The first 6 rows are patterns. Each new row is the sum of 2 different patterns, raised or lowered, with some noise. Before adding, each is slid sideways (what falls off one end comes back at the other) and multiplied by a number that may be negative. Names go in the order of the patterns.
In the rows, zero is written as 128.
Some rows, each with the names of its patterns after it:
[142 136 142 165 124 120 136 131 147 112 154 123  99 122 129 131 126 121
 174 147 117 124 102 145 119 127 159 161 134  87]	z_447
[153 121 126 123 107 151 106 139 154 131 116  91 116 133 165 117 118 123
 145 173 105 105 164 114  94 135 139 137 117 129]	z_566
[141 129 137 161 152 117 136 131 140 113 146 131 130 106 143 123 154 110
 121 120 133 114  91 121 116 153 144 117 121 126]	z_853
[125 136 166 128  84 138 118 147 140 141 130  98 146 160 118 104 154 162
 145 134 157 152 166 127  94 152 113 123 101 136]	z_260
[166 125 145 103 144  78  88 116 133 140 122 143 128 137 181 155 118 139
  94 139 117 140 134 147 138 125 119 138 128 114]	z_911
[142 132 127 132 156  90 109 108 128 137 145 146 153 143 119 114 152 121
 142 158 132 170 110 157 131 142 145 148 115 115]	z_549

New rows, each followed by the names of its patterns:
[127 140 160 100 117 114 124 153 120 136 120 105  96 108 145 127 121 119
  89 136 124 122 124 131 138 114 112 167 139 128]	z_447 z_853
[108 164 147 165 125 177 173 121 145 119 130 148 143 180 144 131 125  87
 135 140 127 167 156 159  87 152 149 177 160 141]	z_447 z_853
[101 125 106  94 122 124 121 135 130 129 109  98 130  93 134 123 148 145
  94 116  93 120 153 143 101 116 119 142 141 118]	z_447 z_566
[131 130 166 130 144 156 105 125 158 156 132 111 150 126 131 152 125 147
 161 136 163 113 149 149 154 160 108 152 170 117]	z_447 z_260
[109  90  96 116 120 104 122  89 117  86 100 105  81  96  98  99 118  75
  82 107 114  77  63  95  90 105 147 103 112 106]	z_853 z_549
[ 93 121 119  90 127  89 136 144 138  99 117  71 140 116 118 120 135 123
  91 129 136 127 106 143 101 114  78 125  83  92]	z_911 z_549
[136 100 104 117 142 122 136 104  68 147 156 126 126 130 157 124 132 128
 148 113 117 101 136  84 113 157 126 116 118 129]	z_447 z_260
[150 147 155 140  99 183 167 142  94 173 135 131 139 171 169 171 147 111
 170 157 150 108 155 116 150 169 148 101 161 135]	z_260 z_911
[203 123 103 153 151 166 118 161 163 116 136 139 124 165 119 189 183 134
 129  84 143 135 174 159 160 140 125 194 129 130]	z_447 z_566
[153 171 176 103 126 182 127 108 168 120 132 117 142 171 144 148 150 134
 155 107 170 157 155 151 105 160 131 200 132 138]	z_566 z_549
[157 166 102 174 164 134 133 162 140 152 100 172 151 157 161 137 198 140
 134 116 148 190 161 138 101 159 146 124 109 114]	z_566 z_853
[136  99 113 126 120 148 137 126  91  72 103 107 129 127 141 142 121 104
 112 132  91 152 137 129 133 112 102  84 114 130]	z_911 z_549
[134 112 125 141 120  77  78 122 115 171 110 126 107 131 147  95 104 157
 106  98 141 108 128 104 138 129 151 151 126 100]	z_566 z_911
[ 93 140 101 133 118 112 125 145 105 132 101  95 139 117 151  83 109  86
 101  93  99 112 110 112 103 101 163 162  90 135]	z_260 z_911
[178 169 186 108 174 144 178 145 119 137 158 165 168 146 174 153 166 165
 146 166 123 151 186 181 151 163 137 162 139 159]	z_447 z_911
[207 173 133 219 179 177 188 152 176 130 197 196 179 155 187 192 191 171
 180 222 199 183 121 201 114 137 135 180 177 167]	z_260 z_911
[197 154 168 136 179 188 181 142 157 178 176 152 132 194 109 130 118 158
 159 169 187 173 136 149 135 178 152 169 174 136]	z_260 z_549
[159 173 145 188 147 169 208 208 142 177 113 192 158 181 170 195 206 165
 171 151 150 161 201 163 165 143 168  95 107 168]	z_853 z_911
[104 115 140  97 107 137 149 123  88 153 141 120 149 113 117 111 129 131
 108 120 120  86 133 102 112 108 112 139 101 100]	z_447 z_853
[122 135 157 142 134  86 117 135 134 144 102 138 115  84 102 144 144 132
 115 113 122 132 130 140  81 152 121 121 144 151]	z_566 z_853
[105 134 172 109 120 111 101 125 141 122 133 114 131  96 139 138  89  99
 141 171 113  94  82 131 112 111  82  90 169 123]	z_566 z_260
[107 109 136  88  85 134  93  88  85  98  95  90 110 137 105 112 104  73
 112  98 105 140 125  91  91  79 132 140 103 101]	z_566 z_549
[ 76  85 118  85  72  80  81  89  85 128  93  81  82 113 123  44  86 114
 107 102 119 128 117  70  64  82 127  73  81  89]	z_447 z_549
[127 156 167 180 134 110 186 162 120 133 176 178 149 153 187 158 170 139
 102 175 121 149 141 152 133 132 164 153 137 147]	z_566 z_260
[106  94  88 112  39  82 135 100 138  93 118 100  65  71 102 112 132  79
 111 118  44  81  84 160  79 143 129  82 102  95]	z_447 z_911
[131 130 162 136 121 137 147 127 108 128 159 117 101 106 129 149 174 136
 135 162 113  99 160 130 144 157 136 182 107 154]	z_566 z_549
[ 91 165 176 129 118 114 140 117 107 130  94 113 146 100 162 111 114 114
 133 138 123 124 105 126 134 139  95  95 125 161]	z_566 z_911
[110  58 136 157 120 118  69 139 137  87 156 141  96 115 127 116 102  87
 130 110 110 120 103 165  98 107 121 149 150 133]	z_566 z_260
[112 139 121 120  99 160 132 126 159 135 133 109 172 157 120 127 136 128
 146 100 132 144 127  92 137 160 102 126  90 124]	z_447 z_549
[157 182 216 192 194 159 146 160 193 159 162 188 160 173 126 192 157 173
 172 198 144 149 176 185 155 175 165 151 153 157]	z_853 z_549
[160 118 160 171 173 144 135 187 159 165 141 130 153 158 150 145 133 158
 115 107 151 138 145 131 156 160 155 139 166 119]	z_447 z_853
[130 147 131 110 123 112 106 154 155 124 111 104 119  84 132  95 156 107
 121 108 118 104 128 167 111 128 107 139  58 128]	z_911 z_549
[ 88 100  94 113 122 120  77 119  95  72 134  72 134  71 115  59  64  84
 124 125  90 119 108 110 122 162 115 129  77 108]	z_911 z_549
[ 84  95  42  82  83  56  55  79 112 117  72 114 101  98 129 120 115  66
  91 121  75  84  71 101 100  78 134  66  38 110]	z_260 z_549
[116 120  99 106 156 127 129  93  88 139  99 124 122 119 106  81  98 136
  75  98 113 132 117 101 117 137  72  96  91 165]	z_447 z_853
[ 59 106 119  79 110  90 117  91 105 124 122  90 114  98 112  90  89 103
  87  87 101 120 153  80  88  87 109  76  61  87]	z_853 z_911
[149 140 161 178 196 133 132 168 160 201 163 135 220 124 149 157 173 173
 159 141 159 157 156 146 139 195  97 138 154 152]	z_566 z_549
[156 153 147 147 140 181 178 162 137 146 160 136 149 149 196 141 132 156
 153 150 191 159 142 163 157 167 124 206 166 154]	z_447 z_549
[146 115 126 140 135  79  85 129 128 172 110 127 128 112 129 107 144 141
 115  93  94 139 138 113 128 127 136 105 131 141]	z_447 z_566
[118  91  96 126  88 118  86  84  97  91 117 116  94  71 106 119  97  87
  70 131 110  76  96 136 104  95  96 118 128  87]	z_566 z_853
[127 119 153  75 114  98 145 100 125 141 120 139 129 114 106 117 130  82
 111 155 134 136 117 134 121 103 120 115 119 109]	z_853 z_911
[120 133 155 120 105 100 120 114 100 131 123 122 105 104 102 147 107  88
 116 114  93  93 115 133 104 141  90 100 124 113]	z_853 z_260
[189 156 129 145 155 147 131  90 101  90 133  96 174 119 140 151 119  74
 133 123 150 129 141 147  68 149 141 141  94 198]	z_260 z_911
[ 79 108  96 127 106 119 109  87 114 102 108 105 140  89  95  73 128  92
  64  90 105 127 131  99  91 138 146 105  99 121]	z_566 z_911
[110 123 131 111  95 126 105 149 123 107 135 105 102 128  86 107 120 115
 153 100 116 111  78 104  96 151 118 108  96  57]	z_447 z_566
[138 121 151 129 148 174 125 106 116 144 145 136 120  56 116 143 124 144
  81 153 135  97 125 139 127 129 111 137 140  79]	z_566 z_911
[ 97 111 101 109 112 133 104 111 100 123  85 157 107 120 106 105  87  76
  91  90 132 130  86 112 103  99 106  87 147 109]	z_853 z_549
[132 120 138 114 130 156 135 205 157 147 132 120 144 134 148 177 167 155
 124 132 152 147 187 130 172 178 156 154 131 168]	z_447 z_911
[160 170 164 137 152 165 207 130 148 158 164 145 169 165 175 183 167 186
 135 143 165 155 173 134 162 166 131 131 143 144]	z_566 z_853
[ 57  90 102  87  83  67 147 140  80 111  83 142  92 103 128 109 112  94
 113 114 105 126  86  90 129  95  97  98 149  84]	z_447 z_260
[102  71  79 106 120  83 113 119  93  82  72 114  89  86 106  90  89  91
 122  80 117  86  89  74 133  99  89  95  81 107]	z_853 z_549
[128 125 109 115 105 114 115 106  61 108 116 119 119  98 116 104  96  74
  96 102 140 112 103 114  79 119 100 135 122 162]	z_853 z_911
[173 152 164 133 118 183 165 161 140 143 135 115 117 151 150 159 128 168
 128 133 149 148 154 135 125 159 145 145 155 174]	z_853 z_549
[121 154 140 113 128 148 168 132 131 132 102 158 145 129 118 132 151 130
 130 156 135 144 119 111 141  87 141 154 131 152]	z_447 z_853
[158 118 121 117 108 127 148 149 150 128 120 110 129 104 153 150 129 160
 120 141 129 134 158 140 121  95 152 136 127 130]	z_853 z_549
[134 130 132 135 166 144 140 142 172 127 105 137 123 142 117 119 142 167
 119 171 162 167 147 152 143 106 174 195 159 158]	z_260 z_549
[151 180 106 149 123 133 126 228 166 163 123 122 138 125 174 119  77 133
 178 116 146 119 146 108 112  94 137 174 128 145]	z_260 z_911
[111 100 132 155 137 120 102 182 149 118 115  78 159 133 107 162 180 134
  84 134 144 139 146 135 125 141 140 129 129 143]	z_447 z_566
[163 201 113 122 163  97 107 187 145 154 120 134 152 134 162 124 100 170
 139 132 138 133 131  90 108 116 179 162 115 148]	z_566 z_260
[152 111 168 120 106 123  99 118 139 126 205 144 131 126 105 138 117 138
 171 162 143 108 119 149 136 192 120 161 175 143]	z_447 z_911
[ 78 127  99  91  98  96 143 109 124  93 116 118 118 111  69 140 161 100
 119 146 109 113  91 136 114  93 107 127 111 154]	z_566 z_853
[137 129 134 148 142 139 121  99 127 100 145 109 142 151 121 107 101 108
 115 173 105 128  98 146 124  75  96 149 120  94]	z_566 z_911
[140 145 127 135 117 157 116 124 126 159  91  84 110 116 162 155 135 142
 136 139 118 153 159 159 146 139 165 132 141 151]	z_853 z_549
[141  57 110 124 118 141 109 105 102  93  85  95 146 120  78  81  67 110
 123 109 117 113 129  85 101 146 110 115 126 116]	z_447 z_549
[159 187 146 162 168 109 119 117 151 168 162 166 187 129 149 123 190 129
 208 208 164 185 125 185 147 161 159 122 115 148]	z_911 z_549
[125 116 123 118 111 122 143 108 120 140  98 132  83 149  74  98 106 117
 114 130 144 117 128 158 137  97 155 111 143 117]	z_911 z_549
[123 125 123  85 114  96 128 144 105 105 132 146 149 106 110 148  97 134
 145 151 134 110 118 129 100 113 130 120 126 116]	z_566 z_549
[111 134 121  58 118 155 123 175 117 163 104 139 150 137 142 143 133 142
 113  89 155 125 184 108 198 179 126 106 123 179]	z_447 z_911
[142 137 158 173 125 190 143 158 159 143 131 119 122 126 129 141 134 147
 137 103 156  94 163 119 162 125 132 108 173 161]	z_853 z_549
